There are 3 ways to turn a row about zero (a turn may also mirror it). The second row of each pair is the first, turned, with some noise. The first 27 pairs use one turn. New pairs use 3 turns, one after the other, and a turn may come again.
(in the rows, 128 means zero)
Some pairs, each with its turns in order after it:
[109 109 140 117 122  80  95  77]
[143 136 154 106 144 130  55 121] => V

[126 116  84  95 177  87 118 166]
[176 164 148 121 145  81 148 168] => V

[125 106 153 143 111  98  93 104]
[162 123 110 146 107 156  98 112] => C

[116 152 108  83 159 133 123 149]
[104 139 155 121 166 124 154  97] => C

[ 94 153 140 104 133 140  95 113]
[130 137 154 114  83 135 128 100] => L

[174 135 114 114  94  84  83 168]
[ 88 119 152 151 119 134  72 184] => L

[107 110 121 132 109  81 163 117]
[156  94 134 148 144 128  93 154] => V

[139  94 122 154 179  84 142 106]
[190 104  88 113 140 110 149 119] => C

[160 101 148 116 103 151 106 163]
[110  87 158 110 104 160 108 135] => C

[152 154 121 147 165 128  96 163]
[103 151 146 103 121 121 144 179] => L

[ 99 172 151 105 143  93 177 126]
[128  94 179 163  95 103 115 155] => V

[166  77 116 138 148 158 178  97]
[158  97  57 115  99 108 124 111] => V

[ 77  77  80 171  99 100 171 129]
[135 121  75 166  70 119 196 152] => C

[128 178  91 123 105 106 178 131]
[157 154 134 202 138 144 142 142] => L

[143 142 165  80  90  86 170 117]
[159 186 167  93  81 135 127 117] => C

[179 121 155 170 143 118 176 176]
[159 107 134  72 137 136 141 200] => C

[150 135 100 178 106  98  84 141]
[137 181 112 163 168 162 118 125] => V

[178 136 106 141 142 165 142  84]
[154 136  90 134  85 134 133  81] => V

[101 140  92 176  79  80 172 102]
[164  83 131 196 159 160  94 123] => V

[151 104 114 137  92  83 175 128]
[151 107  99 175 165 126 101 147] => L

[123 102 123  85  94  87 164 151]
[149 122 109 159 148 176  73 129] => L

[ 95 154 139  90  98 110  89 137]
[114 162 155 155 127 171 123  95] => C

[ 84 130 157  95 156  86 164  99]
[152 188  95  98 128 126 152  84] => C

[166 154  99 131 141 131 109  86]
[162 163 124 136  97 138 120  87] => V

[163 134  84  97  93 116 147 136]
[103 151 118 187 146 140  98 136] => L

[174 169 158 135 150 112 123  95]
[145 156 158 119 130  63 115 145] => L

[169 171 144 175 152 160 169 161]
[130 155 164 121 193 107 183 160] => L

New pairs, each followed by its turns in order:
[175 124 172 148 176 106  85 131]
[108 150 163  82 153 190 138 143] => L V C

[ 88  90  96 167 162 119  93 106]
[175  86 144 147 146  68 126 131] => C V C

[162  97 104 176 102  80 138  84]
[154 136 105 124 192 126 188 165] => L L V

[121  81 174 100  91 178 150 122]
[167  93 104 169 120 127 134  61] => V C L

[121 163 152 112 173  83 101 152]
[ 96 178 170 113 145 125 166 128] => V C L

[ 80 107 116 170 179 152  78  77]
[176 191 117 156  88 129  78  85] => V C V

[142 167  96  94 165 176 134  97]
[135 107 112 106 102  58 122 171] => V L L

[ 99  91 127 156 127 129  91 132]
[143 110 101 148 100 141 165 137] => C C C

[170 137  87 138 109 176 154 149]
[167  96 134 152 134 173  96 168] => V C L

[110 138 124 122 147  85 135 116]
[107 144 144 150 149 130 163 122] => L V L

[125  92 152 102 130  90  94 169]
[178  93 131  85 129 160 122 118] => C V V

[ 82 111 159 133  94  99  92 171]
[119 143  99 165 131 188 172 109] => C C C

[145  94 124 157 134  94 155 173]
[156 133  76  94 150 152 124 103] => L C L

[114 149 116 135 130 178 126 147]
[114  88  94 126 132 114 103 133] => V V L

[ 89 113 175 144 117  99 131 177]
[104 121 115 119  85 150 127  62] => L C C

[136 158  81 122 152 118 169 116]
[ 92 112 150 126 156 139  86 159] => V C L

[119 164 153 162 120  81 135 119]
[ 84 147 124 120 132  82 131 161] => C C V

[174 149 111 150 133 132  90  88]
[185  85 146 148 127 111 128 144] => V L L

[143 102 131 136 105  98 173 116]
[163 159 145 167 114 129 128 118] => L V V

[ 84  88 128 111  90  79 126 100]
[ 99  46 100 123 129 118 114 134] => L C L

[108 100  99 159 135 142 141  84]
[154  70 147 123 127 107 114 142] => L V C

[179  94  81  89 146 135  90 105]
[156 109 190 120  82 103 161 162] => V L L

[120 138 119  88  95 176 112 158]
[147  90 119 112  79 141  85 121] => L L V

[165 160  98  96 143 124 100 129]
[135 133 192 104 117 142 113 147] => V C L

[ 94 106  83 152 121 154 153  92]
[ 92  95 101 141 171 133 160 157] => C L L

[109 167 125 106 142 125 121 110]
[129 131 131 153 104 153 120 161] => C L V

[ 86 120 170  96 175 132 172 146]
[ 88 132 164 115  85  71 108 156] => V C C

[173 177 177 133  82  93 165 178]
[ 98  83 128 135 189 115 210 135] => V C V

